All groups share one centre, and each spreads out both ways along 11 directions, with some noise.
In the rows, zero is written as 128.
Some rows, each with its group after it:
[141 132 123 145 130 149 138 154 131 143 127 143 152 144 115 138 130 126
 125 105 140]  (2)
[104 110 128 166 138 112 117 152 129 115 126 122 148 189 146 131 135  90
 139 114 163]  (3)
[104 131 146 103 166 133 160 165 137 126 160 130 114 126  92 139 129 114
 119 114 121]  (1)
[ 95 158 132 171 139 112 158 127 112 136 117  94 128 119 149 102 138 127
 171 111 175]  (1)
[137 130 106 114 127 125 112 127 121 114 134 132 133 120 137 114 120 152
 143 114 104]  (1)
[154 138 127 118 144 160 149 127 139 124 142 121 114 123 133 134 113 117
 145 138 126]  (3)
[118 126 121 148 109 120  98 122 112 125 104 108 155 154 138 102 140 127
 149 135 161]  (3)
[126 123 103 154 107 106 113 152 136 145 107 154 165 117 127 141 125 168
 120  76 133]  (0)
[178  87 137 133 121 125 149 157 134 134 113 144 110 180 113 150  84  68
  86 105 133]  (1)
[152 114 119 137 135 130 119 149 159 109 131 140 118 116 135 140 102 119
 146 131 122]  (3)
[147  86 117 126 122  69 149 124 144  72  93 117  86  93 149  98  99  87
 162 114 141]  (1)
[152 149 119  69 125 183 100 114 141 115 127 110 105 127 136 140  66 123
 138 144 119]  (3)
[197 104  92 164 138 117 129 160 150 134 183  98 168 187 104 112 114 101
 178 140 150]  (2)
[164 132 113 142  87 149  92 124 106 156 102 112 160 157 131 116 122 162
 142 139 146]  (0)
[151  97 122  95 125 145  94 120 138  90 122 144 121 142 139 131 120 114
 126 151 103]  (1)
[121 133 109 159 143 106 106 150 150 118 159 117 135 140 134 132 101 115
 158 122 142]  (2)
[131 124 105 151 124  86 137 172 132 130 117 142 138 115 119 121  90 136
 131  59 140]  (3)
[126 130 132 109 115 126 120 101 124 133 125 134 114 130 133 142 113 118
  95 129 116]  (2)
[143 161 123 155 161 165 124 120 106 127 161 155 116 140 159 128 104 117
 114 125 109]  (0)
[121 114 119 197 115  63 139 196 151 143 110 114 144 109 110 115 134 166
 180 108 167]  (0)
[ 93 123 125 131 120 115 101 114 140 119 127 107 148 150 140 133 142 107
 138 141 151]  (0)
[136  95 123  85 128 125 101 128 154 101 142 138 128 146 121 146 116  99
 108 143 103]  (1)
[145  90 141 151 122 122 130 157 154 113 100 184 131 118 113 148 125  94
  87 105 128]  (1)
[141 151 121 146 130 104 138 122 121 155 164 113 131 142  93 107 100  88
 107 110 155]  (2)
[ 95 155 138 178 141  94 122 158 129 151 154 129 125 116 112 123 125 138
 123 121 140]  (2)
[121 134 135 105 132 138 124 132 144 141 156 105 129 133 102 139 135 134
 133 156 129]  (1)
[116 141 117 142 127  81 127 127 156 112 136  97 108  98 125 108  80  87
 158 121 174]  (0)
[146 152 129 110 127 146 129 113 131 140 140 114 104 112 116 129  98 126
 128 146 125]  (3)
[129 136  97 167 113 113  89 151 158 140 140 153 168 115 128 151 105 154
 130 104 130]  (0)
[ 88 111 136 111 116  70 105 140 133 126 132 126 134 106  80 113 158 150
 113 124 117]  (1)
[109 126 123 154 125 103  83 151 112 145 152 147 155 161 113 128 142 154
 104 122 111]  (0)
[ 98 109 131 117 133  95 169 153 172 135 135 147 149  98  83 156 149 103
 104  84 141]  (2)
[179 160 106 113 136 252 119 147 146 143 128 152 167 132 148 176 101 177
 145 126 111]  (3)
[134 120 125 144 121 156 112 146 107 135 111 136 158 183 144 138 138 137
 125 116 133]  (3)
[171 118 121 107 119 157 125 114 120 123 119 142 119 146 135 131 100 112
 108 129 111]  (1)
[177  88  97 152  97  69 106 147 188 126 134 134 141 110 111 146  92 127
 138 132 130]  (1)
[140 112 127 160 115 128  93 167 134 129 110 128 142 164 125 128 116 129
 141 133 148]  (2)
[102 171  94 155 152 125  81 138 154 113 173 112 138 123 156 122  79 123
 175 119 148]  (2)
[147  95 150  67 154 125 203 158 126 120 128 136  95 129  80 128 125  94
 101  93 107]  (0)
[143 162 139  78 116 200  95 107 117 171 144 135 130 162 112 174 100 142
  71 151  95]  (3)
[153 131 129 110 132 148 140 121 109 133 130 106 108 158 131 123 101 114
 128 135 127]  (1)
[ 92  93 104  99 126 101 162 124 159  81  95  94 152 106 166 132 163 134
 200 101 158]  (0)
[138  91 150  57 102 124 137 134 135 138 111  98 131 170  66 132 132  87
 104 137 147]  (0)
[130 133  98 113 137 125 159  99 152 134 168 123 149 106 137 156 138 134
 133 114 115]  (2)
[115 131 135 148 124 174 139  99  79 127  95 111 186 171 151  95 208 130
 158 138 173]  (3)
[118 133 126  50 109 119 139 101  81 111  78 116 100 114 122  82 100 129
 115  79 127]  (3)
[ 92 104 132 102 158 128 150 124 160  89 143 117 126 127 146 155 161  98
 150 141 125]  (0)
[166 144 111 126 123 164 143 111 150 120 107 106 124 126 152 127  68  80
 159 122 174]  (0)
[130 117 107  93 114 117  92 129 140  98 111 119 121 127 139 127  89 120
 142 110 131]  (3)
[171 169 123 156 117 176 113 113 149 192 162 116 132 134 126 171  95 150
 116 176 128]  (1)
[122 138 135 144 126 124  82 143 164 125 147 140 116 106 108 141  97 112
 117 159 131]  (2)
[171 162 130 214 110 168  86 154 131 178 127 157 146 138 129 146  95 154
 115 152 139]  (2)
[117 141 122 162 109 126 110 116 139 132  98 111 146 140 155 133 104 102
 143 126 181]  (0)
[147 110 112 100 126 120 107 105 145  99 138 136 100 106 161 144 106 142
 129 148  80]  (3)
[131 129 110 123 148 132 142 122 121 130 159 120 133 159 148 137 127 131
 138 120 110]  (2)
[136 120  96 166 154  72 147 123 153 146 209 116 129 150 138 158 122 116
 128 132 107]  (2)

New rows, each followed by its group:
[145 148 148 135 122 172 144 138 109 168 127 123 144 151  94 123 138 126
 111 135 148]  (3)
[157  85 115 106 106 119 134 133 120 125 105 113 151 183 121 126 130 102
 130 109 146]  (2)
[116 140 107 105 125 130 103 100 121 119 146 125 142 136 146 130 122 129
 122 121 116]  (1)
[128 135 128 148 143 125 124 134 144 124 149 147 117 118 135 145 105 110
 112 129 122]  (0)
[132 142 103  89  88 130  86 124 142 193 157 160 208 111  55 160 152 199
  63 102  95]  (1)
[151 114 111 118 130 126 153 112 132 134 139 130 129 144 139 145 122 113
 116 117 117]  (2)
[136 111  96 122 130 140 124 137 168 106 132 134 165 108 148 154 144 163
 168 121 113]  (0)
[149 126 111 128 111 122 141 148 168 158 128 141 172  86  83 146 136 156
 125 108 139]  (1)
[134 120 149 124 144 152 138 114 129  98 116 124  90 147 155 126 111  72
 132 156 136]  (1)
[153 131 150 127 123 128 150 152  85 144  99 104 100 163 105  88 100 104
 128 106 159]  (3)
[135 133 133 144 103 119  95 118 125 140 111 115 137 121 114 103 130 134
 136 156 150]  (3)
[130 127  97 181 129 101  93 148 160 110 140 132 131 129 170 152  84 125
 161 128 138]  (2)
[154 113 131 129 107 142 101 149 122 144 120 111 156 170  96 110 140 132
 136 149 144]  (2)
[136 159 105 169 136 124  66 150 147 134 176 111 141 155 124 118  71 109
 154 141 152]  (2)
[164 135 123 137 122 150 106 147 149 136 126 145 119 114 119 144  86 141
 127 139 118]  (3)
[137 143 147 136 121 119 150 101 137 163 143 154 105  98 109 155 128 123
  64 144 102]  (2)
[107 147 115 111 109 133 129  98  92 138  94 120 143 144 157 126 119 139
 116  83 142]  (2)
[134 146 124 132 144 137 132 109 142 123 157  88 109 132 137 122 105  95
 160 160 150]  (3)
[122  87 146 123 117  89 100 137 108 131 128 139 116 177 111 134 145 124
  83 143  94]  (0)
[ 78 152 143 147 113  73  76 118  87 155 147 118 108 129 113 100 140 169
  99 149 104]  (1)
[156 110 118 145 102 131 126 118 118 148 101 134 142 151 155 148 137 158
 117 136 114]  (2)
[150  84 125 101 101 104  95 131 148 120 120 147 138 142  96 138 131 121
  98 136 112]  (1)
[125 137 134 102 127 146 118 127 114 106 105 119 118 130 123  96 105 102
 136 116 151]  (2)
[144 125 105  86 120 153 101 131 149 140 151 124 163 154 109 161 119 145
 120 123 112]  (3)
[ 94 152 140  18 124 201 145  60  77 152 133 121 171 163 108 134 191 137
  69 110 109]  (3)
[134 116 116 121 115 105 113 148 142  97  97 123 123 108 122 101  91 114
 153 100 156]  (3)
[ 86 143 107 156 118  61 154 132 109 154 123 129 169 106 106  99 149 143
 118  48 158]  (3)
[161  87 139 100 122 120 132 145 126 121 132 105 112 162 107 119 143 128
 140 165 109]  (0)
[149 119 105  92  94 116  98  89 108 119 104 144 134 109 131 106 120 150
 109 115 100]  (1)
[118 126  98 111 145  97 132 164 181 120 157 134 130 110 108 159  69 104
 124  75 132]  (3)
[130 118 151 119 135 112 154 145 120 140 129 110  95 156 101 124 114  88
 108 126 140]  (1)
[131 119 147 150 126 151 121 152 128 125  97 152 135 137 121 127 127 113
 114 125 148]  (3)
[136 136 119 171 113  84 139  97 165 161 146 151 117  86 133 167 103 120
  87 131 121]  (2)
[112 143 142 185  89  69 121 124 155 191 134 100 144 116  89 143 133 128
 106 158 174]  (1)
[146 119 151 157 103 128 124 155 117 141  76 139 127 135 108 107 117 115
 117 123 162]  (2)
[107 121  94 133 116  89 117 123 134 109 119 113 157 121 144 109 130 135
 163  90 153]  (3)
[137 131 119 128 125 135 136 117 140 132 131 133 134 120 138 145 127 135
 129 127 121]  (2)
[100 135 129 133  95  78  86 101 124 157 138 107 143 136 107 120 138 139
 106 148 134]  (1)
[128 114 128 122 151 124 172 156 164 112 141  90 119 135 123 136 120  86
 176 126 164]  (1)
[143 152 126 101 142 177 109 141 114 115 148  98 139 143 104  78 116 115
 166 139 153]  (2)
[153 120 107  68 122 150 115 129 142 135 154 100 146 164 109 147 111 133
 132 131 113]  (3)
[103 164 105 139 137 111 117 123 105 147 158 101 145 142 142 113 121 161
 151 109 133]  (1)
[ 77 143 125 103 120  86  85 108 142 126 155 103 124 115 110 124 128 131
 120 145 127]  (2)
[149 110 132 129 138 103 136 142 134 128 154 118 119 154 102 117 120  90
 123 137 131]  (2)
[168 192 136 155 108 141 100  68  91 182 163 111 111 116 116  97 105 143
 102 186 125]  (2)
[143 134 119 144 133 135 129 146 149 133 143 120 136 118 116 126 113 127
 154 130 141]  (0)
[126 110 126 122 117  97 110 135 155 109 128 124 125  91 114 118 133 144
 153 148 124]  (1)
[166  96 105 163 124 114 150 172 127 137 119 153 160 134 127 130 143 174
 142  90 114]  (3)
[130 130 128 130 121 141 121 128 126 141 129 118 148 163 128 139 130 119
 123 132 140]  (1)
[152 149 132 144 135 150 143 134 157 146 145 151 135  94  97 136 113 111
 113 127 139]  (2)
[141 110 157 163 134  99 159 171 126 156 145 129 121 138  67 108 163 123
 117 148 134]  (2)
[113 135 124 153 126 114 137 120 111 117 104 125 134 116 146  97 135 122
 147 106 155]  (3)
[ 93 149 145 143 137 109 127 139 106 159 152 116 124 155 108 127 133 124
 106 126 133]  (1)
[143 123 142 105 123 137 147  93  84 132 112 128  89 153 146 122 123 117
  92 137 103]  (2)
[108 149 138  97 132 131 139 128 106 135 131 124 125  96 104  98 150 165
 131 121 117]  (1)
[118 111 125 193 115 113 118 152 111 127  91 110 156 175 170 121 143 139
 171 125 168]  (0)
[126 172 118 121 151 176 151 113 175 126 152 127 134  85 132 150  97  91
 147 122 158]  (0)
